The rows come from 5 hidden closed curves, with some noise, and rows from the same curve form a group. Each curve winds through 8 dimensions. The rows are also pushed far along 5 directions, which tell nothing about the answers.
Known rows, each followed by its group:
[  9 -10  13 -15 -27 -52  23 -10 -21 -33   0  -3 -29  38  13 -20  19 -34
   9] -> zura
[ 28  34  28 -10  23  22  -8 -16 -19  75  40 114 -23 -24 -50  -1 -20  27
  10] -> Pag
[  6 -45  15 -28 -12 -40  33 -25   9 -70 -46 -26   5  25  59  51 -21 -26
 -26] -> lerin
[ 18  35 -13 -15   5  35 -16 -46 -22  37  36  38   0 -34  -6  46 -37  18
 -23] -> lovum
[  0 -36  22 -13 -27  12  21  17  34 -22  -3  -5 -10  23   2  31  -9  -5
  48] -> lerin
[-40   8  14  -5 -73  72 -40  44   3 -44  27 -25  41 -47  -8  -2  50  68
  53] -> lerin
[ 25  20 -12  -1   9  79 -15 -46  20  27  31  48  23 -51  15  94 -67  17
 -16] -> lovum
[-31  18   1  -1 -10   7 -20 -52 -25 -28  30  22  23 -32  -4  40   2  42
 -17] -> lerin
[-19  18 -19  -6 -47 -40  -6 -17 -64 -40  10 -40 -21  15   3 -46  36  -6
 -14] -> zura
[-12  47  -5  84  15  49 -61  -6  25  36   9  30  14 -33 -44 -31 -34  13
 -19] -> Pag
[ 12 -21  28 -42  -7   8  13   5 -13  13  13  68 -14 -13  21  42  -3   2
  18] -> zura
[  7 -30 -47 -14 -16  -6  36 -54   4 -70 -27 -83   7  22  50  60 -46 -25
 -44] -> Pag
[-22   5  13  10 -38 -27  -2  36 -22  -8 -16 -45 -23  41 -16 -83  40 -22
  25] -> lovum
[  7  27 -22   4 -11  13 -22 -56 -58   3  19  47 -20 -14   9  -3 -43  -5
 -53] -> lovum
[ 44 -40  59 -11  -7  28  13   5  60  -1 -14  65  16 -21  48  86 -53 -10
  26] -> lovum
[  5  -5 -20 -13 -22  53  -8 -18  -5 -40   8  -3  35 -54  24  49 -16  46
 -14] -> Pag
[ -6  11   3  10 -27   9 -25  55  14  -5  14 -24  17  -1 -42 -42  30  34
  48] -> mipu
[ 32  12   5 -25  33  -6  15 -71  10   3  13  63   9   3  17  54 -53  -9
 -48] -> lovum
[-30 -25  13 -17 -43 -34  13 -31 -36 -48   7 -19   4   0  20  19   5  29
   8] -> Pag
[ 24 -21  46 -37   2 -98  37   7   2 -19  -4  27 -60  51  -2 -12  58 -48
  27] -> Pag
[-40   4 -25  28 -10  57 -43  30  24 -23 -16 -41  22 -26   0  18   7  13
  -3] -> lovum
[  5 -40  17   2  23  -1  38 -24  43  -9  -7  12  20   7  30  62 -31 -11
  11] -> mipu
[  2  28 -21  24  25  53  -8 -37  10  11 -12   6  17 -14  13   0 -32 -15
 -55] -> mipu
[ -7  14  21  10 -30  -1 -26  -8 -21   2  25  12  20 -40  -7  -5   1  48
  13] -> mipu
[ -5 -34  41 -11  -4 -53   8  54   8 -11 -37   1 -31  26   4 -19  41 -23
  30] -> lovum
[-28  36  16 -16 -13 -23 -26  -9 -71  19  26  42 -27 -12 -19 -63  57  17
 -14] -> mipu
[-21  21  24  21  24  66 -18 -22  22  33  18  95  32 -13 -28   5 -43  28
  -7] -> mipu
[ 31 -50  52 -31 -24 -37  30  16  26 -29  -7  18 -28   3  46  55  20 -27
  46] -> Pag
[ -8  31 -31  -5   4 -16  -8 -60 -54  -5   3  23 -27  32  -9 -32 -36 -21
 -69] -> lovum
[ -3 -20  -7 -41 -27  -6  -8 -15 -36 -50  11  19 -13 -28  36  36  13  21
 -18] -> lerin
[  3 -34  50   3 -10 -26  46  36  55   6  -4 -21   0  41 -15  14  24 -15
  87] -> zura
[ 17 -53  33 -25 -58 -67  49   3   2 -66 -25 -65   3  25  59  25  12 -19
  34] -> zura
[ -9  -8  39  -9 -29 -14   4  29   4  19  28  21 -34  17 -50 -18  28  19
  73] -> lerin
[-50  19 -18   0 -11 -25 -29 -20 -61 -22   5  -3 -14   5 -11 -50  27  13
 -40] -> mipu
[ -3 -61  34 -34 -29 -26  40  36  41 -66 -12 -22  33  22  32  27  26  13
  56] -> mipu
[ 48  29  23  15  29 -28   3 -13  13  50   9  55 -39  21 -38 -19 -19 -35
   1] -> lovum
[-22 -26 -67  14  12 -19   9 -49  -7 -49 -38 -94  10   8  42  51 -52 -14
 -71] -> mipu
[-45   1  10  14 -47 -25 -18  18 -33  -7   4 -36 -16  13 -21 -29  26  13
  30] -> zura
[-13  24 -16  63  28  21 -16   1  10  41 -18  -1   5  24 -42 -72 -46  -9
 -21] -> zura
[ 23  11  -3 -35  52 -31  11 -39 -35  46 -11  95 -57  42 -11  -8 -46 -44
 -63] -> lovum
[ -6  38  47  -5   3  18 -12  26  -4  56  45  49  12 -32 -60 -16  57  50
  62] -> lerin
[ 20 -42 -20 -23   8 -44  58 -60  12 -45 -17 -28 -11  39  45  85 -47 -44
 -23] -> zura
[-25  24   8   9 -44  32 -35  42 -27  32  30 -33   7 -41 -26 -29  40  48
  51] -> zura
[-17  38 -63  30  34 -15 -20 -44 -37  -4   5 -34  19  -4 -29 -44 -14  22
 -70] -> mipu
[ 24 -10 -11  13  20 -87  22  35 -20  27 -47 -63 -58  56 -11 -82  17 -61
  -8] -> zura
[-31  43 -26  -5  -9 -16 -55 -27 -61 -15  25   9 -19 -25 -28 -27  28  34
 -45] -> zura
[-28  21 -20  48   6  29 -41   5   0  19   7 -14  -9 -23 -25  -1   0   3
   0] -> lerin
[-40  14  18  -8 -62  59 -47  35 -22  -1  32 -20  35 -75   9  20  47  71
  42] -> Pag
[-23 -15  19 -12 -49  69  -2  16  22 -23  -3 -31  64 -30  38  36 -15  44
  26] -> lovum
[ -2   7 -10 -12  32  49   1 -64 -20  35  36  84  18 -39  11  61 -60  29
 -33] -> mipu
[-12   3 -28  -6  15 -67  -5 -35 -65   1  27  21 -44   3 -35 -44  10  27
 -31] -> lerin
[-28  21  11  21  23  37 -26  13   3  43   0  53   5  -4 -37 -32 -11  18
  -8] -> mipu
[ -2   4  34 -35 -14 -53  -9   1 -38 -13  15  40 -32  -5   1 -14  53   6
   4] -> mipu
[ 35  13 -12  47  48  -3 -22 -14  10  34  15  76 -20 -20 -35 -38 -39   3
 -27] -> lerin
[-10 -16  -2  -9 -54 -21 -21 -19 -34 -63   0 -32 -10 -28  47  42   9   6
 -10] -> lovum
[  -4    1  -39   31    2  -79   18   12  -20  -40  -45 -114  -15   58
   -2 -104   36  -47  -31] -> zura
[-39  63 -72  44  22  17 -33 -43 -75  31   2 -34  -2   0 -44 -83 -21  11
 -76] -> lerin
[-11   3 -47  82  39 -19 -19  -4  12  -5 -58 -59   2  19  -2 -63 -39 -34
 -69] -> Pag
[-19   8 -30  49   3 -25  -3  12  -7   9 -21 -46 -29  33 -23 -32   0 -40
  -3] -> zura
[ -3 -13 -29  11 -11   6   1 -16  35 -52  -6 -75   9   5  22  46  -5 -16
  -3] -> zura
[  7   1  26   3  13 -44   1  48  31  -1 -20 -23 -13  31 -33 -56  50 -11
  26] -> zura
[ 13 -63  44 -31 -40 -25  59   6  16 -40 -33 -19  -2  43  51  27 -18 -29
  37] -> lovum
[-27   7 -38 -11 -15  27 -33  -3  -8 -33   3 -39  12 -26   6  39   4  26
 -23] -> mipu
[-21   2 -13 -28 -42  17 -17 -37 -35 -20  59   6  -5 -42 -18  53  -3  68
  19] -> lerin
[-20  36 -49  11  17  72 -44 -16 -13  22   1  14  12 -25  -7   6 -38  10
 -59] -> lovum
[ 39 -21   0  52  32  25   9   8  81  -5 -37   4   7  10  38  18 -41 -65
 -14] -> Pag
[  3 -11  11  -7   4  64  11 -24  21  22  23  63  11 -19  -6  66 -52  23
  21] -> Pag
[ -5  -6  10 -27  15 -29  11 -83 -25 -33  22  69  -3  -4  11  63 -28  15
 -39] -> lerin
[-44   7 -22  60 -31  31 -24   4   6 -23  -4 -72  34 -18 -15 -27  -5  32
   7] -> Pag
[ 10 -23  47 -19   9  46   8  14  56   8 -11  76  21   5  18  48 -33  -5
  18] -> lovum
[-35  15  11 -14 -47 -15 -26   5 -70  -2  33 -10   0 -48 -23 -25  52  76
  23] -> Pag
[ -3  -9  17 -10  -9 -45  -8  -3  -9 -18   8  -5 -11 -15   7  25  28  13
  10] -> zura
[ -2 -35  15   7  -5  18  15  -5  46 -46 -48 -30  35   3  48  63 -35 -17
 -10] -> lerin
[  9  -4 -16  34   8 -41  -2  10  10  -2  -6 -38 -42  23 -24 -30   9 -29
   8] -> lerin
[ 15 -67   8 -29 -12 -49  41   6  18 -67 -36 -12   5  45  50  19 -30 -21
  -1] -> mipu
[-24 -19 -42  35  15  24 -15 -41  29 -53 -30 -29  20  -5  44  55 -51 -22
 -65] -> Pag
[ 25 -26  34 -45  10 -68  51  -1  16 -25 -20  18 -31  58  21   0  37 -57
   5] -> Pag
[-26  12 -38  29   6  63 -27  29  15  -9 -14 -34  17 -12 -11 -22   7   4
 -12] -> lerin
[ 21 -17 -51  40  12 -17   2   8  -5 -23 -47 -53 -38  22  11 -43 -25 -49
 -39] -> Pag
[ -5  31 -60  -5  -4  -9 -18 -66 -61 -12  12 -30 -21  -6   6   7 -26  -5
 -70] -> mipu

New rows. What belongs after each?
[ -4  10  10  22   2 -15  18  12  12  12   4 -21  -1  25 -33 -49  29  -7
  29] -> Pag
[-20 -28  -8  63  22  16 -15  49  57 -17 -30 -27  13   5 -15 -34   0  -2
  15] -> lerin
[-23  16 -60  26  -6  -2 -15 -30 -41 -15  -4 -34 -17   3   4  11 -18 -20
 -44] -> zura
[ 17  11  49  42 -38  21 -17  50  37  21  11  15   8 -12 -21 -23  17  -1
  73] -> zura
[ 30  -9 -11  81  13  48   5   1  79 -11 -29 -33  54  -7  24   8 -65 -25
  -4] -> zura
[  8 -15   3  69  33  18  -9  64  68  28 -32 -30  22 -13  -3 -13   6 -20
  33] -> zura
[ -2  18 -60  37  52 -29 -19  -9 -29  11 -33 -23 -22  16  -8 -66 -13 -35
 -79] -> zura
[-35  18  -5 -55 -49  -6 -16 -15 -81  -7  29  -6 -22  -8   9  -6  33  24
  -5] -> lovum
[ 19  29  -5 -14   9 -29   0  -7 -31  39  13  24 -41  28 -45 -40  -4  -8
  -6] -> mipu
[  6 -43   0   3  20 -62  24 -29  -1 -20 -33   2 -14  32  27  19 -52 -23
 -33] -> mipu
[ 21  11   3  33 -21  82 -23 -35  20  -9  26  51  28 -54  15  66 -56  16
   3] -> lovum
[ 13 -15   8   1  -3 -24  10  28  -2  17 -11 -24 -16  -2   9  -6  15 -11
  23] -> zura
[ -4 -19   8  -1 -26  32  -7  27  20 -37  -5  11  -7  -6   1  13  12   4
  25] -> Pag
[  7 -39  63   4   9 -14   5  50  52   9  -8  61 -15   6   5  24  22 -19
  60] -> zura
[-19 -18  22 -44 -40  -7  22 -19 -12 -39  29  16  -5  13  11  50  23   8
  37] -> zura
[-21 -32  12  14  -7  13   8  48  31 -14 -10 -40  51 -18  13  -9  28  33
  45] -> mipu
[ -6   0  15  30  27  23  13   0  36  29   4  48  11  21 -30   5 -24 -11
  23] -> zura
[ 40 -35  25 -22  11 -60  49 -40  -3  -2  -8  29 -23  30  34  22 -43 -34
  -8] -> zura
[ 48 -25  -5  18  53 -64  28  -9   6  24 -39  21 -58  34   2 -16 -36 -61
 -32] -> Pag
[-47  11 -38  18 -56  55 -33  14 -27 -35  14 -54  28 -43  16  35  24  28
  13] -> zura
[ -7  22 -49 105  37  16 -35  32  32  21 -28 -64   0  -7 -29 -76   1 -29
 -20] -> Pag
[ 17  24  13 -39  -4 -48  -5 -12 -48  17  38  70 -29  20 -52 -35   6  26
   6] -> mipu
[  1 -36  28 -18   9 -17  26  25   7 -18 -17  49 -22  29   0 -22  21 -16
  20] -> Pag
[ -5 -16  51 -14  13 -37  23  29  -6  31  17  53   5   7 -25 -37  39  26
  52] -> mipu
[-20  10  -1  -7 -46  13 -23 -49 -48 -28  25  25   7 -23  15  25 -30  31
 -23] -> zura
[ 41 -47  25 -13 -11 -44  36  10  33 -30 -29  -3  -9  43  29  11 -34 -33
  16] -> mipu
[-48 -32  24 -65 -51 -49   9   4 -75 -22   9  -6  -7  -2  18   6  32  51
  19] -> mipu
[  2 -30  34   0 -18 -23  17  47  -2  -5 -19   9 -24  22  11 -52  34 -22
  36] -> Pag
[  1   8   4  21 -24 -19   1   8 -19 -14  -9 -20 -18  18 -16 -47  16 -17
  12] -> lovum
[ -1 -40  47  13   0  -3  -1  63  40  12  -3  41 -16   0 -14 -16  23   7
  67] -> lerin
[-10   4 -11 -18   0 -44   0 -19 -48  12  15   4 -41  12 -11  -7  10  -2
  -9] -> mipu
[-20  11 -67  10  26 -39 -16 -16 -29 -29 -45 -64 -40  40  -1 -28  -7 -48
 -82] -> lovum
[-39 -11  -3  38 -13 -36  -6  62  -1  -6 -35 -61 -15  30 -17 -57  48 -22
  29] -> zura
[-11  23 -42  31  12  11 -24 -53 -14 -20   3 -29   7 -26  12  39 -22  -6
 -49] -> lerin
[ -7  -6  14 -62 -42 -39 -14 -38 -41 -48  39  12 -24 -26  21  69  32  32
   3] -> zura
[-21   9   3   1 -49 -25  -8 -11 -50  -4  17 -45  -8  -4  -6 -28  10  25
  13] -> zura
[ -7 -22  -4 -31 -15   1   4 -22   4 -63  20  22   1  -7  12  44  10  21
  -3] -> lerin
[ 23  16  20  10  30  23  -7 -45  27  21  46  85   9 -28 -14  46 -29  15
   4] -> zura
[ 19  16   1  55  -3 -13   1  16  21   9 -13 -31 -11  23 -29 -70   3 -29
  12] -> Pag
[-20 -23 -47  -6  -7  -3   8   6  -1 -59 -33 -70 -10  30  16  -9   8 -23
 -28] -> lerin
[  1  18  55 -11 -22  15 -36  10  17  18  53  65  -4 -42 -31  36  33  44
  59] -> zura
[-38   1   3 -39 -52 -48 -10  23 -64 -50  17 -27 -42   8 -26 -43  92  28
  27] -> Pag
[ -9   4 -55  42  -7  50 -11 -33  21 -59  -8 -70  57 -25  37  20 -33   6
 -42] -> zura
[ -6 -18  -4 -29 -21 -37  11 -37 -55 -30  18   9 -24 -14  32  25  16   7
 -14] -> Pag
[-13  11 -18  -1  -2 -60   8   5 -60  -9 -18 -38 -38  28 -29 -65  39 -10
 -16] -> lovum
[-55  35 -46  36  -1  52 -56 -34 -18 -26  27  -7  29 -50  -9  16   8  39
 -42] -> Pag
[-20  27  -3  75  -5  28 -28  14  13  28  -3 -30  34 -11 -36 -59 -19  21
  10] -> zura
[ 19 -12  43 -11 -17  44  10  50  38  15   6  38  29 -22   4  24  17  15
  63] -> zura
[ 25   8 -31  40  35  16  -2  18  64  -6 -44 -65  26  12  10 -11 -18 -39
 -31] -> lovum
[ -8  26 -29  20   8 -12   0 -26 -25  -5   6   4 -13  26 -22 -32  -2 -23
 -26] -> zura
[-21 -25  29 -11 -30 -15  15   0  -8 -19 -14 -23  -6  11  27  33   9 -12
  27] -> lerin
[  1 -60  25 -30 -47   6  28  42  26 -43 -20 -32 -17  15  28  43  12  -8
  59] -> Pag
[  3 -22  -2  34 -48  47   0  39  31 -30 -23 -79  24 -22  21  25  -3   4
  47] -> lovum
[-28  14 -12   0 -31  11 -13  -3  -5 -17  12 -71  28 -19  12   9  24  24
   8] -> lovum
[ 12 -34   8 -33 -14 -31  23 -21  -3 -19  28  15 -20  -6  -3  48  -5  29
  28] -> lerin
[-14  42  29  -5 -26   5 -16  33 -45  53  22   7 -14 -10 -41 -85  58  24
  35] -> mipu
[ 16 -33 -12 -27  16 -54  21 -35  -3 -51 -17   1 -34  31  42  29 -13 -45
 -42] -> zura
[-48 -10  16  46 -46  28 -32  61  28 -28 -14 -63  40 -20  -3 -20  34  32
  50] -> zura
[  5  30  41 -69 -30 -49   6 -13 -73  44  50  43 -41  -2 -27 -12  48  30
  31] -> lovum
[ -6 -39  26 -52 -37 -26   6  -3 -16 -60  39  39  -9 -31  21  49  47  44
  36] -> lerin
[ -1  40  17  37  22  12 -31   7  22  39  37  27   7 -21 -55 -35  26  25
  29] -> zura
[ -9  -5 -51  78  15  39 -11   3  45  -7 -33 -58  12   7   6  26 -52 -41
 -18] -> zura
[  6  -9  10  23   7  29   3  69  64   3 -17 -23  46  10 -27 -38  10  18
  47] -> mipu
[ 24  11 -21  -2  35 -19  10  -2  -2   1 -35   2 -14  28  -1 -44  -4 -37
 -53] -> Pag
[-18 -18  -1 -36 -17  28  10  -8 -22  -1   3  11   2 -13  26  39 -11  16
  -2] -> Pag
[ 13 -24  21 -25 -19 -38   4  -3 -16 -32   1   6  10 -24  37  24  13  20
   2] -> mipu
[ 14  -9   8 -42 -13 -44  16 -19 -50  12  10  10 -39   7  10   8  -1  -4
  -1] -> zura
[-20  14  60  32  -5  12 -25  75  23  54  -6  11  -7  -6 -40 -40  57   0
  75] -> lerin
[-39  19 -23 -29 -33  28 -24 -24 -45 -30  42  13  -5 -17 -24   8  21  47
  -5] -> lerin
[ 16 -48  16 -49   0 -54  32 -26   4 -56  -9  15 -31  29  50  50   2 -36
 -10] -> zura
[-39  21 -55  32  19  29 -35 -22 -18  11 -11 -37   9 -10 -18  -2 -38  17
 -56] -> mipu
[-21   9  10  -8 -20 -16  -7  14 -33  20  14 -25  -2  -9  -3 -30  37  19
  20] -> lovum
[ 42  -1 -13   3  15 -40  11 -35 -26 -19 -28  31 -32  22  13 -36 -41 -34
 -63] -> Pag
[-57  23 -20   4 -36 -16 -31  30 -71  -4  14 -41  -3 -22 -23 -43  72  37
  13] -> zura
[ 19 -29   1 -23 -12 -22  30  -1   5 -25 -11 -41   9  -4  18  23  -2  16
  11] -> lerin
[ 14  38  42  31  -5   1 -34   9 -14  57  33  68  -3 -23 -47 -59  -1  29
  26] -> mipu
[-67  31 -21  24 -23  17 -46 -18 -44 -10  22 -10   3 -18 -30 -26  20  38
 -19] -> Pag
[ 32 -14 -22  31   9  25  -7 -12  27  -2  -2   5   5 -26   8  21 -60   8
 -16] -> lerin
[-36  -7 -31   7  -8 -38  -4  40 -36 -43 -37 -65 -25  34 -13 -91  60 -14
 -19] -> Pag
[ -9  41  -7  17  -7  31 -36  -2 -36  56  34  18 -10 -28 -42 -31 -10  31
   5] -> zura
[ 47 -21  -7   8  17 -35  42 -31  14  -8 -20  28 -31  39  28  43 -46 -73
 -17] -> zura
